Every row belongs to one group in each of 2 separate groupings. Each group adds its own fixed numbers to the row, and there is some noise. The rows also spread widely along 3 directions, which tell nothing about the answers.
Known rows, each followed by its group in each grouping:
0, -2, 5, -13, -4, -5, -3, 0, 2, -2, 2, 1, 6, -3, -7, -19, -25, 10, 24, 20, -3, 1, -2, -2, 6 -> (3) Z
-18, -1, 5, 4, -4, -4, -6, -4, -14, -4, -4, 4, 6, -23, -1, -1, 9, -4, -8, 10, 5, -16, 12, 12, 3 -> (4) B
-8, 10, 9, -28, -11, -4, 6, -15, 15, -19, 18, -8, -14, -9, -12, -8, -10, 1, 36, 22, -25, 0, -30, -2, 24 -> (5) B
20, 3, 7, 7, -25, -12, 18, 8, 8, -3, -2, -9, -9, -7, 3, 6, 8, -1, 10, -12, 1, 12, -24, -2, 19 -> (1) N
-33, 0, 0, -16, 15, -8, -24, -11, -11, 6, 10, -3, 9, -20, -4, -15, 4, -6, 24, 15, 6, -11, 13, 2, -3 -> (5) Z
8, 12, 6, -19, -5, -15, -15, -13, 9, 3, 9, -9, 16, -10, -20, -9, -2, 9, 33, 22, -5, 6, -4, -8, 2 -> (1) N
11, -5, 2, 18, -10, 9, 21, 18, -7, -4, 2, 6, -1, -9, 3, 1, 10, -10, -5, -13, 3, 6, 5, 0, -3 -> (2) N
2, -13, 9, 7, 16, 29, 12, 22, -17, -15, -16, 7, 9, -9, -2, -16, 0, -17, -6, 11, 0, -2, 22, -10, -38 -> (2) B
34, -10, 9, 12, -20, 22, 39, 36, 10, -11, -23, 2, -22, 5, 8, -1, -12, -2, 0, -22, -17, 12, -20, -10, -4 -> (3) N
17, -12, 8, -3, -3, 17, 20, 22, 1, -19, -20, -1, -3, 11, -11, -19, -18, -12, 4, 4, -15, -1, -4, -21, -11 -> (0) B
-24, -5, -1, 15, 5, 2, -12, 3, -28, 2, -18, 4, 14, -24, 5, 1, 15, -5, -26, 5, 17, -27, 28, 14, -17 -> (4) B
17, -3, -1, 6, -24, -15, 29, 10, 3, -15, 0, 1, -8, -1, 0, -6, -2, -2, -3, -17, -5, -1, -27, -2, 32 -> (0) B
-36, 7, -4, -17, 13, -10, -30, -17, -11, 8, 13, -4, 14, -20, -4, -11, 5, -2, 24, 16, 9, -12, 15, 4, -3 -> (5) Z
-1, -11, -2, 33, 3, 9, -2, 24, -29, 17, -26, 1, 10, -17, 20, 4, 38, -15, -31, -31, 41, -9, 27, 4, -31 -> (1) N
6, -6, -3, 2, 0, 1, -9, 8, -12, 8, -9, 2, 19, -4, -10, -10, 4, -1, 2, -2, 1, -6, 16, -8, -15 -> (0) N
15, 3, 6, -21, -11, -9, -3, -11, 16, -8, 9, -10, 12, 1, -30, -19, -18, 11, 38, 22, -30, 9, -8, -20, 8 -> (0) N

New rows. What belongs after each?
-2, -10, 6, 9, 7, 16, 10, 21, -16, -10, -7, 10, 9, -8, -1, -8, 4, -16, -7, 6, 8, -2, 17, -4, -25 -> (2) B
23, 1, 6, 12, -28, -12, 36, 13, 8, 3, 2, -1, -13, -5, 13, 8, -4, 11, -2, -20, 0, 7, -22, 13, 30 -> (3) N
18, 7, 9, -21, -19, -10, 14, -6, 18, -1, 11, -3, 1, 1, -16, -11, -25, 23, 36, 20, -24, 9, -20, -8, 18 -> (3) N
1, -7, 4, 1, -3, 8, 9, 18, 0, -15, -7, 5, 1, -5, -3, -11, -11, -13, 10, 3, -8, 11, 0, -12, -8 -> (2) Z
-3, -3, -3, 15, 1, 1, -4, 11, -21, 20, -9, 8, 24, -16, 6, -7, 12, 7, -14, -7, 23, -10, 30, 6, -19 -> (3) N
14, -6, 5, 29, -21, 4, 39, 33, -6, -9, -3, 6, -12, -10, 10, 10, 13, -15, -16, -31, 4, 13, -11, 1, 10 -> (2) N
11, 10, 1, -15, -18, -24, 4, -9, 14, -1, 15, -6, 8, -3, -24, -11, -9, 10, 33, 13, -23, 6, -16, -9, 21 -> (0) N
-11, -11, 3, -6, 14, 11, -19, 5, -20, 13, -18, 7, 24, -7, 1, -21, -5, -1, 1, 13, 20, -10, 35, -5, -29 -> (3) Z
12, -4, 11, -5, -2, 11, -5, 13, 8, -15, -19, -7, -3, 0, -1, -15, -11, -12, 21, 4, 2, 11, -12, -17, -14 -> (1) Z
-1, -12, 5, 9, 13, 15, -9, 10, -20, 3, -25, 0, 12, -12, 6, -9, 14, -15, -17, 4, 23, -14, 24, -7, -33 -> (1) B
-11, 9, -2, 1, -12, -27, 2, -12, -13, 25, 15, 2, 26, -23, 5, -1, 15, 22, -8, -2, 22, -11, 15, 22, 18 -> (3) N
-14, -4, -2, 28, 1, 9, -6, 9, -26, 7, -19, 5, 6, -24, 8, 6, 22, -6, -21, -11, 19, -14, 27, 10, -18 -> (4) N
-26, -6, -6, 13, 10, 14, -9, 13, -25, 5, -14, 1, -2, -19, 19, -5, 17, -21, -8, -18, 24, -11, 20, 8, -16 -> (5) Z
-19, -3, -3, 5, -2, 7, 0, 12, -10, -9, -9, 1, -7, -9, 15, -4, 8, -19, 8, -13, 10, 1, -5, -1, 1 -> (5) Z
5, 6, 9, 3, -16, 1, 5, 4, 9, -11, -4, 3, -12, -10, -9, 2, -6, 2, 15, 7, -20, 4, -13, -1, 12 -> (4) N
3, 6, 6, -7, -12, 8, 12, 6, 10, -10, 3, -8, -18, -11, -2, 0, -1, -4, 27, -2, -20, 7, -18, -6, 6 -> (5) N
-23, 15, -3, -13, 2, -11, -18, -18, -11, 13, 18, -8, 12, -24, -8, -5, 14, 7, 20, 11, 0, -9, 10, 7, 4 -> (5) N
-18, -8, -3, -1, 12, -1, -18, 5, -22, 14, -9, 4, 27, -12, 6, -15, 4, 4, -4, 8, 25, -14, 32, 2, -19 -> (3) Z
-35, -3, -8, 13, 7, -8, -22, -7, -30, 9, -11, 5, 20, -24, 6, -4, 16, -4, -11, -2, 31, -19, 34, 12, -6 -> (4) Z
-4, -6, -7, 8, 7, -1, -11, 4, -24, 15, -12, 1, 24, -10, -9, -12, 17, -4, -9, -2, 15, -10, 33, -5, -27 -> (0) N
